There are 3 nested groupings, the coarsest first. Each group lies inside one group of the grouping before and may be the whole of it. The rows also spread widely along 10 directions, which tell nothing about the answers.
(in the rows, 128 means zero)
Known rows, each followed by its group in each grouping:
[ 96 169 134 100 115 154  76 167  96 133 143 211 154 129 126 168 146 111
 124 120  99 150 169  93 100 118 158  83 126 133 150 107] : K223 bap K67
[102  93 185 128  72  48 110 154 152 141 148 124 165  91 121 125 142  57
 147 147 125 106  87 161 127  82 148 111 125 159 120 144] : K777 Pav K932
[128 130 128 100 117 155 185 122 128 127 135 159 113 122 177 162 132 140
  75 145 152 114 142 152 113 150 148 162 120 146 155 179] : K777 fop K481
[140 102 153 100 105 132 136 150 137 154 147 141 132 100 178 143 182 154
  97 139 133 134 136 126 121 124 165 132 106 145 154 147] : K777 fop K800
[131 111 117  90 120 148  91 115 131 150 136 100 126 154 151 108 170 168
  94 134  75 144 151  73 131 102 111 133 125 104 156 158] : K401 vire K925
[140  85 157 102  94 127 150 168 148 146 148  91 135  97 190 133 213 155
  71 138 135 129 126 139 126 148 174 153 105 143 159 168] : K401 Loba K701
[131  90 104 108 156 171 149 152  76 170 135 170 140 137 193 165 207 207
  72 121 127 156 160 124  98 165 171  76 104 147 189 102] : K777 lelan K137
[ 96 148 137 102 137 109 104 180 120 157 184 131 171 159 126 149 140 168
  95 117  92 135 130 101  92 150 112 109 131 111 173 157] : K223 feto K266
[137 139 112  89 132 124  92 182 151 149 175  60 170 144 166 124 175 181
  67 122 101 122 154  90 100 162 119 139 158 134 186 166] : K777 Sab K656
[142  99 152  92 157 141 113 180 151 119 139 117 100 133 172 172 107 137
  92 165 121 137 142 132  71 129 102 165 133 134 154 124] : K223 seb K155
[144 102 119  98 118 134 140 132 154 164 126  94 138 134 196 128 152 136
  90 152 120 135 154 117 121 122 130 141 134 143 168 155] : K223 seb K6
[108  85 141 117 133 110 168 152  95 145 153 138 130 141 163 159 173 139
  85 141 131 133 124 167 119 171 154 110 116 137 144 125] : K401 Dis K443
[124 132 149  93 115 130 101 173 147 119 149 135 128 111 149 160 122 129
  99 139 126 115 135 127  87 115 131 151 130 143 151 143] : K777 Sab K51
[105 131 148  99 107 144 101 156 153 152 149  90 157 145 138 136 123 197
  67 125 108 110 119  93  72  98  99 156 105 118 179 187] : K223 feto K499
[118  64 175 125 111 118 139 145 108 170 172 147 143 113 146 119 238 208
 105 119  95 151 109 134 125 119 173  81  74 131 160 116] : K777 Pav K787
[123 139 118  95 103 159 142 112 131 146 135 141 141 136 165 132 158 175
  73 125 117 120 149 103 121 117 143 147 110 128 172 183] : K777 fop K690
[123  90 114 115 162 147 182 107  94 145 127 160  92 172 173 127 165 151
 105 141  85 154 153 130 130 157 131 102 128 117 144 116] : K223 feto K83
[145 123 133  85 136 156 145 156 152 131 150 106 105 142 187 139 141 172
  69 148 110 131 154 105 102 150 120 176 130 120 161 174] : K223 feto K83
[136  86 144 104 105 144 183  99 137 135 107 156  93 114 186 137 139 128
 103 153 136 122 137 155 130 109 154 154  98 151 137 144] : K777 Sab K656
[133 129 152  93 116 125 125 138 131 135 189 153 125 130 139 113 185 169
 110 127  78 141 139 100 143 132 145 122 115 114 154 160] : K777 Pav K787
[161 123 150  92 100 138 125 183 179 107 160  83 108  90 188 124 182 143
  71 141 123 113 150 121 112 143 157 187 141 153 147 168] : K777 Sab K51
[115  89 149 113 177 116 117 162 118 119 158 118  85 171 132 132 137 149
 115 144  63 144 123 124  97 143  88 115 143 108 131 108] : K223 feto K83
[103  68 186 113 148 125 123 148  98 142 168 180 109 133 119 166 152 200
 117 140 100 146  91 144  82 109 119  99  64 113 147 104] : K777 Pav K932
[ 86 112 171 114 146 128 142 169  95 108 168 192 108 137 112 190 125 170
  95 132 122 122 101 166  73 142 126 128  93 123 143 127] : K777 fop K690
[117 122 118 106 140 159 135 121 116 133 105 175 114 148 164 164 110 113
 106 150 115 140 160 129  97 112 126 122 129 140 157 114] : K223 seb K155
[133  76 180 124  85 103  57 154 161 140 135 103 123  96 131  85 197 119
 137 127  71 127 116  99 135  46 143 104 118 147 121 119] : K777 lelan K137
[125  82 134 106 151 121 146 130 118 147 159 119 120 149 155 137 153 178
  97 145 102 133 117 132 104 140 110 123 115 122 160 140] : K777 Pav K932
[157 121 128  85 140 170 139 159 142 115 153 117  99 126 192 156 154 180
  64 154 121 129 156 116  90 164 133 170 128 133 167 160] : K777 Pav K932
[136 123 125  77 143  81 172 139 116 170 206 145 155 152 163 124 173 154
 112 128 103 150 141 118 162 191 140 119 130 109 172 170] : K777 Sab K656
[ 79 135 121 124  93  97 166  96 123 163 135 142 170 161 130 110 135 110
 110 119 100 113 121 133 141 115 130 108 128 133 152 182] : K223 feto K266
[147 104 126  76 115 134 127  88 142 181 156 135 131 145 169  91 173 191
 117 129  80 152 143  69 157  90 122 128  94  99 171 164] : K777 Sab K51
[145 122 139  88 148 169 128 159 129 131 164 136 104 129 169 157 162 202
  72 136 113 138 147 108  94 152 128 151 115 119 166 156] : K777 fop K481

New rows. What belongs after each?
[110 140 161  94 128 116 137 141 131 116 166 174 101 148 125 139 110 116
 123 142  88 133 132 118 123 126 117 144 124 106 131 159] : K223 feto K83
[117 113 159 114 119 106  87 203 117  98 143 140 117 104 137 166 154  62
 121 150 118 132 140 148 101 144 153 115 159 147 114 104] : K401 vire K925
[ 93  95 124 143 119 121 125 123 110 138 133 109 137 152 124  98 198 155
  93 106  74 113 121 132 125 109 130  86 136 150 147 130] : K777 lelan K137
[109 115 205  90  97  90  69 156 134 135 184 173 118 122  94 134 138 127
 146 135  80 142 105 101 135  76 129 123  87  93 119 139] : K401 Dis K443
[128  78 125  95 161  93 156 137 106 211 188 117 166 175 170 111 201 207
 109 125  79 173 130  95 144 164 120  84 111  91 183 145] : K223 feto K83
[142 114 177  79 133  93 102 197 152 151 199 130 137 117 150 150 147 137
 122 150 105 153 129 109 118 139 127 139 120 112 156 146] : K223 seb K6
[151 112 123  71 131 144 157 131 146 147 140 133 109 132 197 140 131 128
  99 159 124 143 162 109 134 141 129 167 125 125 149 167] : K223 bap K67
[135  73 135 107 153 129 172 139 110 152 168 124 113 146 172 130 207 208
  79 131 101 147 127 136 124 171 138 123 106 117 163 142] : K777 fop K690
[102 119 103 118 141 160 153 106 101 157 119 138 132 179 157 129 154 176
  82 125  89 136 150 110 109 132 120 104 125 121 166 138] : K223 feto K83
[126 102 169 121  98 140 127 191 153 106 127 110 118  87 172 167 153 131
  70 144 154  99 127 170  70 129 161 162 120 179 140 131] : K777 Sab K656
[139  78 159  98 142  94  89 174 139 144 178  75 117 145 146 111 187 156
 105 138  75 145 124 104 129 138 112 124 135 106 135 131] : K401 Dis K443
[110 153 123  89 122 137 120  93 116 144 170 174 135 165 115 112 143 171
 115 122  63 136 145  81 140 107 118 109 118 101 163 168] : K777 Pav K787
[131 104 172 105 101 102 104 166 147 140 172 121 141 105 143 128 178 146
 112 139 105 130 117 120 117 115 147 127 110 134 147 149] : K777 Pav K932
[ 88  97 128 119 109 108 153  99 104 171 142 124 156 168 137 120 168 162
  88 123 104 123 116 131 137 119 130 105 103 118 159 158] : K401 Dis K443
[115 122 152  95 110 135 128 133 115 151 155 189 138 122 145 149 154 161
 115 125 116 139 132 117 116 109 151 115  87 125 162 132] : K777 Sab K51
[116  99 186 114  69  90 139 119 164 138 135 150 121 102 141 117 135  72
 144 152 110 122 112 145 149  63 147 143  99 141 117 155] : K223 seb K6
[132  68 150  82 148 111 116 153 117 158 128 142 117 135 169 181  93 115
 118 173 142 143 126 142  96 117 113 124 113 123 140 109] : K401 Dis K443
[135 134 151  92 118 140 121 148 145 106 161 143  96 127 144 134 148 151
  96 138  98 125 140 113 118 127 131 164 124 119 139 169] : K777 fop K690
[116  88 136 100 144 147 159 110 119 113 123 140  76 156 152 144 128 132
  98 150 101 128 125 145 117 131 111 145 120 120 135 142] : K401 Loba K701
[141 101 148 105 104 148 125 176 146 159 128 118 149  99 200 160 175 149
  80 148 144 138 150 130  92 125 165 134 108 158 171 134] : K223 seb K6
[127 137 140  92 136  97  98 197 109 173 200 146 187 121 145 158 184 158
 110 120 116 151 139 103 115 171 151  88 136 123 178 141] : K777 fop K481
[113  78 121 115 128 109 196 103 112 164 119 134 130 149 175 124 141 124
 110 144 119 132 127 151 134 138 132 114 120 136 148 148] : K223 feto K499
[157 149 116  82 114 121 110 170 161 134 163  91 145 120 182 118 170 124
  89 136 111 125 171  97 131 160 146 152 169 142 164 172] : K777 Sab K656
[139 123  93  92 132 167 137  85 130 141 121 136 105 161 168 105 149 163
  91 133  82 128 165  86 141 107 117 133 134 126 162 165] : K777 lelan K137
[124  87 141  98 163 142 177 178 116 131 154 138 107 133 184 184 140 159
  75 154 144 137 134 166  82 184 130 152 115 140 149 130] : K223 bap K67
[122  78 166 112 174 111 174 161 119 118 191 128  77 157 146 141 169 174
  97 145  81 147 114 158 117 179 107 139 114 110 139 129] : K223 seb K6
[116  99 147 127 116 117 181 133 127 103 150 136  98 122 152 126 173 115
  98 144 109 111 125 176 130 154 157 133 138 156 126 144] : K777 Pav K787
[135 110 148  99 127  78 111 168 157 123 151  90 117 132 146 109 125  68
 135 152  87 125 133 117 130 133 109 137 174 129 123 153] : K223 feto K499
[123  99 140  96  89 133 148 112 146 162 136  98 139 138 170 122 155 172
  68 139 127 118 126 119 129 104 133 161  94 122 158 185] : K401 Dis K443
[143  94 101  80 146 159 141 128 123 148 101 125 116 144 197 165 122 124
  90 162 137 140 157 124 103 140 124 135 137 133 163 137] : K401 Loba K701
[119 100 160 100 145 111 155 136 126 110 166 162  83 137 135 141 126 131
 120 144  99 128 116 151 120 135 113 144 117 121 129 133] : K777 Sab K51
[ 89  72 135 123 128  82 119 137  98 168 145 108 167 155 127 134 170 134
 111 132 102 138 106 140 118 125 116  81 125 124 148 125] : K401 vire K925
[121 164 111 104  86 133  90 156 144 150 150  97 193 123 156 126 176 145
  74 122 113 113 155  92 106 130 152 124 148 150 183 181] : K777 Pav K932
[110  83 148  98 125 145 130 118 107 154 136 154 119 139 146 155 145 175
  98 142 114 144 121 124 107 103 122 129  81 109 152 137] : K401 vire K925
[144 103 123 101 107 144 100 119 147 150 108 115 131 119 172 120 148 123
 113 150 107 126 154 106 114  82 139 114 139 149 152 133] : K777 Pav K787
[162  96 134  82 156 143 139 151 126 157 162 147 103 137 195 140 179 159
 112 151  95 174 167 102 134 157 141 121 119 113 163 122] : K223 seb K6
[126  75 163  88 160 102 169 106 118 160 193 157  93 161 138 122 158 202
 120 139  82 151  99 122 146 133  97 133  83  87 149 160] : K777 fop K800
[132 130 129 113  95 156 111 137 157 106 114 106 110 112 166 118 160 120
  86 133 107 106 155 119 106 103 144 154 143 158 141 145] : K777 Sab K51
[121  69 163 108 181  62 127 189 132 148 196  89 117 161 134 129 143 145
 122 145  76 147 102 137 109 168  82 114 151 106 137 127] : K223 feto K266
[115  76 145 117 170 115 117 173  85 163 165 143 132 154 141 137 194 178
 121 122  74 169 131 114 102 158 126  61 118 111 160  86] : K223 feto K499
[144  42 171  93 175  80 173 204 122 161 180 115 118 121 187 171 142 151
 109 166 144 153 108 167  94 189 121 131 114 124 153 123] : K223 feto K499
[126  94 146 120 138 129 186 143 115 110 169 138  89 136 161 126 202 168
  83 126  98 129 133 160 132 182 152 139 118 138 141 138] : K777 Sab K656
[151  78 167  97 149  90 124 177 151 136 197  81 106 126 156 112 195 171
 104 139  88 140 114 120 129 156 116 145 132 118 142 149] : K777 fop K800
[139  86 154 112  80 102 134 179 181 189 158  32 194 103 196 116 210 181
  57 134 139 121 120 126 112 125 154 153 110 153 186 185] : K223 seb K6
[118  89 165 120 147 113  89 164 153 115 152  87 101 149 124 123 143 145
 106 142  67 130 115 122  91 102  84 143 136 122 137 120] : K223 seb K155
[104 141 109 104 132 139  90 145 121 172 142 103 176 173 143 128 150 179
  84 117  84 134 148  75  93 118 106 100 138 114 183 151] : K223 feto K83
[125 152 145  71 171  92 146 202 129 131 227 139 134 160 144 164 115 151
  95 140 103 142 135 118 108 212 102 153 150  97 162 180] : K223 feto K266
[132 116 152  87 108  98 110 163 145 164 164 128 164 112 156 147 144 141
 108 141 132 129 125 113 116 115 137 137 118 127 161 168] : K777 fop K690
[150  80 146  91 169 131 161 171 125 112 159 130  84 125 185 178 130 149
  91 172 134 135 131 161  86 179 123 151 132 137 148 125] : K777 Pav K932
[128 142 127 101 141 122 127 118 118  98 170 161  89 155 125 110 155 114
 129 137  57 139 153 108 149 150 124 118 157 115 130 146] : K777 Pav K932
[110  85 196 112 150  82 101 189 142 130 199 115 122 141 108 137 154 166
 114 135  77 142  93 132  94 121  92 134 107 108 145 128] : K223 seb K155
[129  95 151  98 137 136 137 162 146 141 147 112 118 133 170 160 130 158
  85 156 124 131 128 138  88 129 116 153 112 133 159 143] : K223 seb K6
[ 99 104 132 109 147 117 155 139 105 115 160 127 109 160 132 147 145 142
  88 139 102 129 122 150 115 162 110 139 131 116 139 152] : K401 vire K925
[145  83 147 102 107  90 165 124 149 138 140 125 116 106 179 122 150  86
 127 166 127 125 126 152 148 126 151 142 131 149 130 157] : K777 Pav K932
[131  90 137 105 141 108 137 174 121 171 169 108 157 126 174 150 188 176
  86 132 130 137 124 133 106 164 140 110 125 139 174 139] : K777 fop K800
[112  98 132  85 119 113 157 114 130 194 156 132 174 143 165 149 127 195
  89 135 141 126 109 125 108 109 116 134  81 120 191 173] : K777 Sab K51
[127  88 153 110 154 128  62 200 130 163 162  89 150 139 151 149 178 186
  99 132  85 155 133 100  72 122 108  93 125 124 170  96] : K223 seb K6
[118  84 146 130 111 123 179 113 114 143 143 145 115 125 160 114 215 157
  97 124 108 129 123 150 147 137 165 114 104 145 142 142] : K777 fop K800
[ 91  97 119 126 141 130 138 100  95 154 144 143 128 179 125  98 195 165
 116 111  50 150 135 108 140 122 114  81 115 112 144 119] : K223 bap K67
[124  60 136 133 119 140 154 136 106 119 100 126  92 115 178 141 194 106
  98 151 121 135 141 167 120 136 166 116 129 155 119 100] : K401 vire K925
[ 91 147  92  93 153 167  90 110 116 146 104 126 140 193 128 154  54 160
  91 135  92 115 144  84  60  91  55 121 142 111 175 150] : K223 feto K499
[115  90 151 106 113 133 142 115 153 142 120 105 110 143 150 117 118 155
  95 146 102 115 114 121 104  87  99 158 104 122 146 170] : K223 feto K499
[165  42 165 110 131 109 162 167 161 134 137  76  93  92 204 139 171 132
  91 167 146 125 114 168 112 144 138 163 130 157 128 142] : K777 fop K481
[150 104 125  71 120 122 171 122 150 183 175  98 151 142 192 119 167 211
  70 134 124 134 136 105 138 146 127 166  98 113 190 202] : K777 Sab K656
[ 96 104 120 111  85  97 138 101 109 174 111 147 178 131 150 137 142  82
 122 140 134 129 131 138 143  98 152  99 124 141 146 153] : K401 vire K925
[ 86 105 132 150 127 126 204  98  97 121 154 148 104 171 132 102 207 153
  92 113  67 130 128 160 150 156 143 106 117 133 140 142] : K223 seb K6
[103 116 117  97 139  73 108 156 130 170 163  92 194 154 138 156  96 122
 107 148 126 114 113 129  89 136  88 110 158 133 174 160] : K777 Pav K932
[104  77 133 119 159 166 171 126 121 135 117 121  98 163 168 173 113 190
  64 152 128 120 120 164  64 128  94 147 100 135 163 130] : K223 seb K6
[158  79 145  80 135 139 149 159 149 138 155  90 102 123 195 139 177 167
  76 153 121 143 135 123 123 158 136 167 117 120 157 164] : K401 Loba K701
[101  45 189 133 126  90 163 137  98 165 161 173 124 116 132 142 197 165
 127 130 115 144  79 172 125 117 154  84  68 134 135 106] : K777 fop K800
[145  76 160 100 138 138 137 158 117 141 150 161 102 113 172 153 182 170
 105 144 117 152 133 134 110 136 156 122  96 128 144 115] : K777 fop K690
[104  82 133 120 138 110 162 146 107 158 155 123 142 146 156 129 188 147
 100 128 102 143 126 144 124 156 134 103 120 135 146 127] : K223 bap K67
[113  89 179 101 138 114 158 155 116 149 175 170 123 120 142 174 135 179
 102 143 136 135  94 156  97 134 128 136  80 119 151 148] : K777 fop K481
[126 127 119  88 135 159 116 133 116 119 138 144 101 147 154 148 141 143
  93 146  99 142 160 104 114 134 122 144 132 111 145 146] : K401 vire K925
[115  67 164 113 121  85 158 129 133 180 152 134 152 133 156 132 160 146
 118 143 116 146 105 145 129 107 128 118  91 126 160 139] : K223 seb K155
[111 125  78  86 170 105 171 142  93 181 138 140 179 175 178 174  87 116
 100 148 143 138 153 132 102 189 107  99 163 128 187 153] : K223 feto K499
[142  55 154  97  95 119 115 174 147 183 124  76 167  90 201 160 176 158
  79 157 167 136 121 133  94 110 153 142  97 147 165 144] : K401 vire K925
[107 110 127 115 137 137 136 163 114 165 149 119 165 146 166 165 160 179
  73 132 125 135 136 136  82 149 131 111 117 138 183 133] : K223 seb K6
[117 149 119  85 131 146 123 137 100 160 163 182 159 148 147 160 149 181
  94 123 114 143 149  95 110 140 140 112 108 110 183 158] : K777 fop K690
[112 102 167 131  96  81 110 174 126 143 178 124 163 103 128 113 219 123
 121 120  94 130 118 139 132 133 176  81 132 151 140 126] : K777 Pav K787
[152 103 117  99 116 102 129 148 148 175 195  58 163 139 173  67 252 199
  77 108  72 139 143  80 168 156 146 121 138 124 180 187] : K777 lelan K137
[139 160 109  69 112 132 117 136 159 150 155 103 157 142 171 129 120 149
  82 136 118 116 160  87 120 132 118 168 144 127 181 197] : K777 Sab K656
[119  92 156 105 141 110 171 138 105 100 148 183  71 132 143 147 151  79
 131 152 103 142 128 166 145 161 150 124 129 125 110 124] : K401 Loba K701
[115 120  88  80 142 112 146 131 114 159 100 139 162 149 180 190  64  54
 110 167 167 123 149 149 102 147 119 117 166 145 164 147] : K401 Loba K701
[163  78 138  97 133  70 110 169 157 150 161  70 133 116 179 104 184  98
 126 153 102 140 135 117 148 147 134 125 171 136 136 142] : K777 fop K690
[119  85 162  98 132  99 143 114 123 155 174 155 120 141 130 122 147 159
 131 143  86 140 106 127 136 108 118 109  99 110 145 144] : K777 Pav K787
[127  81 142 113 142 133 130 156 145 138 126  96 117 136 173 154 131 142
  87 156 121 127 129 146  83 121 111 139 129 144 151 123] : K223 seb K6
[149  81 130  73 120 125 167 140 132 179 131 124 141 122 215 173 127 142
  80 170 175 137 140 141 118 144 150 155 103 133 166 158] : K401 Dis K443
[153  77 136  90 162  96 139 177 135 164 161  98 139 123 190 163 137 131
 102 162 145 139 128 145 105 169 117 131 151 137 158 140] : K777 fop K481
[149 108 164  96 121 138  92 161 174 124 146  99 101 123 160 126 147 147
  97 150  90 136 141 100 105  95 112 172 122 123 148 148] : K223 seb K155
[ 90 113 119 144 116 125 181 105 107 130 120 136 123 163 145 108 174 119
  96 123  88 119 135 147 134 140 143 104 137 143 137 142] : K223 feto K83
